The groups are shells around one centre, one inside the other: the same stretched ball of 7 dimensions in 10 sizes.
In the rows, zero is written as 128.
Known rows, each followed by its group:
[100 133 179 133 117 116 164  87 134 150 107  98 146 165  97 112 143 168
 141 148 167 135]  J_408
[144 102  90 178 124 150 148 118 166 169 118 136 115 148 148 117 167 145
 168 121 135 155]  J_696
[ 98 125 169 182 124 129 137  52 154 137  92  41 159 197 139  89 105 132
 148 108 135  93]  J_147
[120 115 143 175 116 129 168 119 158 140 121 100 116 135 119 102 157 153
 158 115 141 156]  J_554
[139 111 119 173 117  98 155  77 201 143 104 130 168 197 151  64 115 184
 191 118 146 184]  J_832
[132 118 130 199 128 158 146  90 169 168 111  87 136 172 147 117 151 127
 163 111 156 110]  J_554
[ 95 109 121 167 121 144 155  94 135 139  91  92 109 139 119 103 146 148
 144 120 112 141]  J_61
[133 131 136 174 129 168 158  87 158 193 109 125 146 174 124 143 172 143
 164 145 199 114]  J_147
[107  94 148 129 109  80 117  76 148  93 116  75 161 191 162  43  75 150
 154 120  78 146]  J_569
[149 110 177 109 118  83 127 156 125 148 172  83 115 147 135 125 156 136
 115 122 113 128]  J_696
[148 104  96 123 120 139 155 139 143 180 133 183 114 136 126 134 188 166
 159 161 154 177]  J_569
[139 118 171 140 118 118 134 111 147 153 147  94 150 175 142 113 141 133
 148 135 157 114]  J_512
[ 77  97 197  81  89 107 145 133  85  66 157  90 125 113 111  71 121 131
 133 168 109 141]  J_408
[147 100  97 154 126 107 136 115 166 164 116 125 121 165 151 104 147 163
 153 112 105 168]  J_696
[149 109 158 145 119  90 131 123 160 144 149  85 139 173 152  99 134 143
 144 110 121 137]  J_963
[108 113 190  52 113  89 128 146  69 139 156  94 108 131 101 137 157 144
  88 166 108 121]  J_554
[148 112 113 159 133 147 140 138 137 194 130 112  93 137 133 158 192 133
 128 118 131 125]  J_666
[119 113 195  78 115  73 125 138  96 134 156  72 119 149 117 120 141 145
  97 138 101 122]  J_666
[128 108 163  90 114 132 131 152  93 154 164 115 109 127 122 145 175 122
 117 164 136 115]  J_512
[ 97  91  94 100 105 131 155 104 122 122 103 179 127 134 119  81 141 179
 167 180 119 197]  J_569
[149 112 145 151 131 134 127 148 127 180 152  78  94 139 140 156 181 112
 114 110 120  99]  J_963
[138 140 163 162 147 134 125  89 133 217 110  50 127 193 128 174 166 126
 104 108 150  63]  J_147
[ 83 134 169 154 126 128 146  39 135 148  74  62 162 198 114 101 111 154
 140 134 148 103]  J_569
[141  97 169 101 107  74 131 161 128 117 175  97 116 135 140  94 141 144
 128 127  96 156]  J_963
[105 106 173 107 115 109 133 147  89 127 148  62  89 116 115 125 156 124
  97 127  87 115]  J_666
[123 122 131 185 119 122 177  93 182 152  99 119 138 161 117  92 148 179
 176 117 160 174]  J_832
[ 93  86 118  83 103 104 140 120 103 103 119 141 114 127 122  77 129 167
 140 164  81 184]  J_512
[ 98 108 177 144 108 121 138 101 128 104 132  61 137 153 135  81 117 123
 144 127 118 114]  J_963
[122  87  47 174 112 121 172  93 192 130  78 184 128 148 142  53 134 203
 204 127 109 241]  J_569
[108 106 124 143 120 131 151 126 120 146 113  99  91 121 115 120 164 146
 126 123 101 146]  J_61
[125 100 114 163 113 131 152 102 165 133 116 128 137 156 144  81 136 155
 176 130 132 166]  J_61
[147  84 149  74 107  72 118 184 107 120 187 115  97 119 144 106 154 139
 114 136  71 162]  J_832
[132 100  79 156 127 117 135  74 172 163  86 139 145 191 155  88 126 175
 169 125 111 171]  J_408
[113 107 123 105 117 144 151 135 102 160 126 145  99 118 106 139 182 151
 130 166 134 149]  J_696
[112 112 146 107 125 122 119  95 106 158 117  93 131 171 132 127 138 136
 118 149 115 107]  J_554
[126 103 138 136 115 116 129  99 146 133 129 107 148 174 152  88 123 141
 157 136 123 137]  J_696
[125  99 167  60 110  75 118 143  96 127 160 109 122 147 129 108 137 150
 110 156  92 144]  J_963
[144  98 106 116 113  97 149 129 155 149 132 167 129 152 136  95 152 182
 163 148 124 198]  J_512
[ 86  95 155 105  96 113 155 123 111  85 132 116 121 118 114  69 128 152
 149 158 107 169]  J_61
[110 112 190 112 117  83 121 113 113 121 139  45 129 163 131 100 118 133
 109 119  92 109]  J_696
[ 89 111 189  80 106  62 145 117 101 102 128  80 125 143 101  83 118 173
 112 142  90 159]  J_147
[ 95  97  61 166 115 152 175  80 160 138  65 171 120 139 120  77 145 188
 187 145 124 208]  J_512
[146 109 130 139 128 111 120 104 150 169 128 101 139 185 156 117 139 142
 139 122 120 125]  J_696
[100  99 119 112 107 131 163 130 114 127 119 150 104 111 106 102 162 165
 148 162 121 181]  J_61
[112  89 161 120 101 123 135 159 107  95 168  86  99 105 137  93 147 112
 134 133  94 134]  J_832
[119 105 126 162 115 161 169 159 125 148 138 116  75  88 110 134 197 131
 141 128 133 148]  J_832
[105 112 175 126 105 107 157 121 130 112 138  96 130 138 114  88 137 152
 146 140 134 151]  J_61
[112  81  90 128 111 127 127 104 134 117 113 133 124 150 157  73 122 146
 160 141  81 166]  J_569
[118  93 127 111 104 135 161 177 106 127 156 145  77  80 109 120 189 144
 137 154 116 176]  J_408
[112 123 145 149 124 125 141  60 152 157  94 100 164 198 133 100 121 157
 156 139 152 125]  J_963
[ 71 106 144 130 104 122 173 110 113 100  99 104 104 110  92  81 140 168
 142 142 106 174]  J_408
[135 108 118 175 123 145 133  76 172 155 111 113 160 192 163  94 126 136
 177 129 148 126]  J_569
[107 121 115 145 133 152 143  82 123 185  85 111 119 164 116 142 161 150
 130 142 136 119]  J_963
[130 112  36 204 136 190 176  85 178 209  61 182 108 148 124 136 192 177
 184 133 163 180]  J_147
[105 123  78 233 137 194 161  33 183 185  43 110 144 188 137 112 144 149
 185 115 165 124]  J_147
[ 78 125 186 112 111 114 157  89 105 124 107  82 135 150  92 103 131 158
 126 154 139 128]  J_554
[ 99 102 212  68 106 109 113 158  55 106 180  46  99 114 120 127 146  94
  82 151  88  81]  J_408
[ 93  95 174  71  97  74 138 127 100  84 143 103 128 134 117  68 114 161
 128 157  87 168]  J_666
[ 72  97 161 130  97 127 149  94 116  74 117  85 135 134 124  56 106 137
 156 146 106 144]  J_512
[127 104 169  91 119 106 119 164  85 147 166  76  87 121 125 145 169 118
  89 133  90 108]  J_666
[ 95 100 184 111 103  77 139 127 112  86 140  58 117 133 122  71 114 145
 122 120  77 146]  J_512
[117  93 116 131 109  94 150 122 147 115 119 124 117 138 133  72 131 172
 154 125  89 192]  J_666
[ 92 108 141 136 126 133 118  81 106 141  98  58 121 165 135 113 125 123
 115 125  89  94]  J_147
[ 95 111 217  81 101  72 128 110 103  90 151  62 152 163 122  75 101 142
 122 149 110 122]  J_554
[121 110 105 134 121 129 160 110 141 165 103 152 118 145 114 117 166 176
 153 148 138 175]  J_61
[ 87  97 154 120 110 103 133 110 108  98 119  65 112 136 127  80 117 139
 122 123  70 137]  J_554
[129 126 195 115 128 139 129 164  80 180 169  55  83 118 108 187 199  98
  80 132 136  65]  J_408
[145 104 138 157 123 147 128 142 135 160 155  91 108 139 151 134 170 106
 137 120 128 105]  J_832
[134  97 135  84 118 103 136 185  89 155 161 120  67  96 113 148 192 144
  96 140  85 154]  J_832
[ 86  96 111 123 106 144 164 115 113 117 105 144 104 110 107  92 154 160
 154 161 114 177]  J_666

New rows. What belongs after each?
[ 88 133 193 103 118 105 149  80 107 145 106  82 147 172  94 117 132 163
 119 157 150 117]  J_147
[ 71 103 138 148  98 139 171  70 143  86  91 124 153 148 116  46 108 165
 186 158 141 173]  J_832
[149 103 141 124 118 120 150 193 117 162 173 118  69  92 117 151 206 135
 117 125 117 151]  J_569
[134 113 135 158 120 110 155 119 160 153 123 109 123 152 129 106 153 162
 151 116 131 160]  J_61
[ 90  94 136 104  97 116 158 114 119  93 123 141 129 127 116  66 128 165
 162 167 117 184]  J_696
[119  92  84 149 116 156 164 154 126 148 122 149  70  89 118 123 192 149
 147 134 107 179]  J_408
[106  97 132  93 113 131 138 144  87 138 136 122  90 110 114 128 169 138
 116 158 101 142]  J_666
[151 120 130 137 133 145 139 141 127 204 141 121 102 143 125 172 198 133
 123 137 152 115]  J_963
[145  98 127 140 121  74 129 127 158 141 132  94 119 163 151  90 131 162
 137  98  79 166]  J_832
[137  95 128 131 120 107 122 134 132 142 142  95 110 147 151 108 145 134
 130 117  87 138]  J_666
[134 136 191 143 123 123 157 127 135 175 145  85 127 153 106 148 176 141
 128 133 179 109]  J_147
[112 126 123 188 125 188 171  91 149 179  97 122 124 146 112 137 179 139
 166 142 188 122]  J_512
[109  99 150  98 107 104 157 170  97 121 150 115  78  88  99 116 175 155
 116 142  96 171]  J_512
[101 100 181  73 102 106 125 125  90 105 155  99 135 143 127  95 126 130
 125 169 113 125]  J_512
[125 121 115 179 132 127 150  72 170 176  83 103 140 186 133 111 140 166
 156 112 138 142]  J_666
[130  92  79 139 122 128 133 102 149 154 105 146 124 161 151  98 142 160
 159 136 102 169]  J_512
[127 126 143 171 143 174 132 132 105 205 125  53  76 130 120 192 202  95
  94 108 130  60]  J_569
[149  96  69 201 122 152 166 135 184 164 116 149  97 126 145 107 180 155
 181 106 128 186]  J_569
[128 100 159 130 112 103 125 116 138 120 147  85 140 164 153  86 121 131
 144 127 110 128]  J_696
[108  95 169  86 105 127 131 171  74 115 172  93  85  94 119 126 168 111
 106 154  97 120]  J_554
[ 92  94 118 132 108 121 154 116 123 109 108 115 104 120 119  80 138 159
 146 135  89 174]  J_61
[118 110 100 159 119 140 183 138 144 161 107 149  85 104  99 123 191 176
 153 131 135 191]  J_147
[137 120 179 122 123  89 131 121 134 157 145  76 133 170 130 122 144 145
 120 123 128 119]  J_61
[126  91 131  94 112 111 133 162 102 134 155 123  90 112 128 119 166 140
 120 145  90 155]  J_666
[109 134 123 181 131 165 170  67 156 189  75 121 138 171 106 133 165 164
 161 140 184 131]  J_554
[164 106  63 178 133 113 146  91 202 192  93 161 140 193 159 103 149 188
 180 112 131 191]  J_569
[ 57 109 136 138 102 149 185  90 116 101  84 126 116 112  85  77 141 171
 161 162 135 177]  J_832
[ 88 105 209 103  99 110 147 153  84  86 165  55 100 100 105  99 144 117
 112 140 105 118]  J_408
[141 125 148 131 136 130 131 124 120 200 131  93 110 159 122 168 181 135
 109 130 140 101]  J_666
[162 119 149 175 137 126 121 126 155 191 145  61 118 173 155 150 166 113
 125  93 131  88]  J_832
[128 113 165 108 124 112 113 112 112 157 142  80 133 173 141 129 140 125
 115 139 118  97]  J_696
[116 106 138 148 109 133 164 126 143 129 130 124 119 127 120  97 157 151
 161 139 142 163]  J_61
[131 112 188  62 121  89 113 162  75 158 172  81 100 135 118 156 168 126
  78 149 102 102]  J_554
[ 83  97 159 119 100  94 145  96 126  79 116  87 139 148 127  49  98 157
 150 137  91 163]  J_696
[ 91  79 111 113  93 136 159 137 115  83 131 153 106  96 124  65 142 151
 167 164 100 194]  J_147
[122  83 128  83  99 118 145 177 100 111 168 154  90  90 124 104 170 143
 138 165 100 180]  J_147
[111  90 137 111 107 114 122 109 122 108 135 108 138 156 151  77 116 134
 148 148  97 141]  J_408
[ 88 103 151 133 116 132 128  98 106 117 114  64 118 146 132  97 124 121
 125 130  92 109]  J_963
[124 112 158 117 122 103 116  87 131 148 124  86 155 194 147 105 117 141
 133 138 121 112]  J_554
[ 92 106 218  53  96  73 144 169  67  90 175  77  99  99  91 104 147 143
  94 158  95 142]  J_408
[ 91  97 119 186 107 123 154  59 177  89  85  95 158 173 150  30  87 158
 192 115 109 169]  J_569
[123 109 187 136 117  97 122 126 126 123 154  41 124 156 143 103 128 116
 118 107 100 101]  J_554
[138 106  99 181 129 123 142  98 173 165 102 105 123 170 150 104 144 156
 157 100 111 153]  J_696
[133  98 167  99 110  76 117 134 124 118 160  86 132 159 148  90 122 139
 126 130  90 138]  J_666
[137 116 137 161 133 161 140 151 116 188 141  80  77 118 124 173 202 107
 111 114 130  94]  J_512
[120 109  99 178 130 164 153 120 136 174 104 106  86 125 125 140 183 134
 137 114 120 132]  J_696
[108 121 185 128 114 121 142  98 125 134 132  81 147 166 122 107 133 136
 139 145 151 110]  J_666
[145 128 142 195 139 164 147 132 144 202 131  68  92 140 127 173 198 111
 123  98 153  86]  J_147
[100 107  92 126 123 163 162 128 101 171  97 150  77 104  95 148 195 158
 128 157 123 159]  J_832
[125 112  64 168 127 184 182 123 145 198  90 186  88 113 102 151 213 171
 164 152 165 180]  J_569
[106 102 118 166 115 137 161 116 143 129 109 106 104 124 123  95 152 150
 153 119 112 161]  J_61
[140 123 127 171 128 147 148  84 169 184 110 125 152 186 139 123 154 150
 168 136 178 128]  J_512
[129  96 135 131 110  82 123  80 168 112 122 110 174 202 167  49  87 162
 172 130 107 163]  J_569
[118 115 146 122 114 125 147  95 138 147 121 132 151 170 126 104 139 159
 158 161 158 145]  J_554
[117  97 143 114 109  96 122  83 145 113 124 112 167 189 157  63  96 154
 162 146 111 150]  J_147
[132 123 133 138 139 103 122  80 142 190  97  85 137 199 137 133 138 158
 120 117 117 116]  J_147
[103  99 174  98 112 120 123 155  75 118 158  61  85 107 121 127 157 107
  94 135  81 103]  J_963
[115 107 197  74 113 113 125 185  57 136 183  65  72  93 106 158 184 105
  74 145  95  95]  J_512
[154 114 130 203 124 126 150 107 195 160 127  96 140 174 156  99 145 143
 175  95 149 141]  J_569
[ 97 120 167 155 118  96 146  65 152 123  95  63 155 187 127  74 102 162
 147 115 120 135]  J_408
[151 106 171  91 110  77 139 175 123 142 180 117 110 129 125 121 167 153
 122 138 120 159]  J_408
[132 124 121 184 138 161 143  96 148 198 102  89 115 165 131 152 174 131
 136 113 148 102]  J_61
[ 84  84 113 114  97 117 147  86 133  81 103 143 146 148 136  39 100 167
 177 162  99 191]  J_147
[124  93  67 205 121 133 160  97 188 138  84 124 112 148 150  72 138 167
 182  93  96 192]  J_569
[120 109 176 125 124 120 105 115 105 143 146  40 122 164 148 126 133  99
 105 120  98  71]  J_408
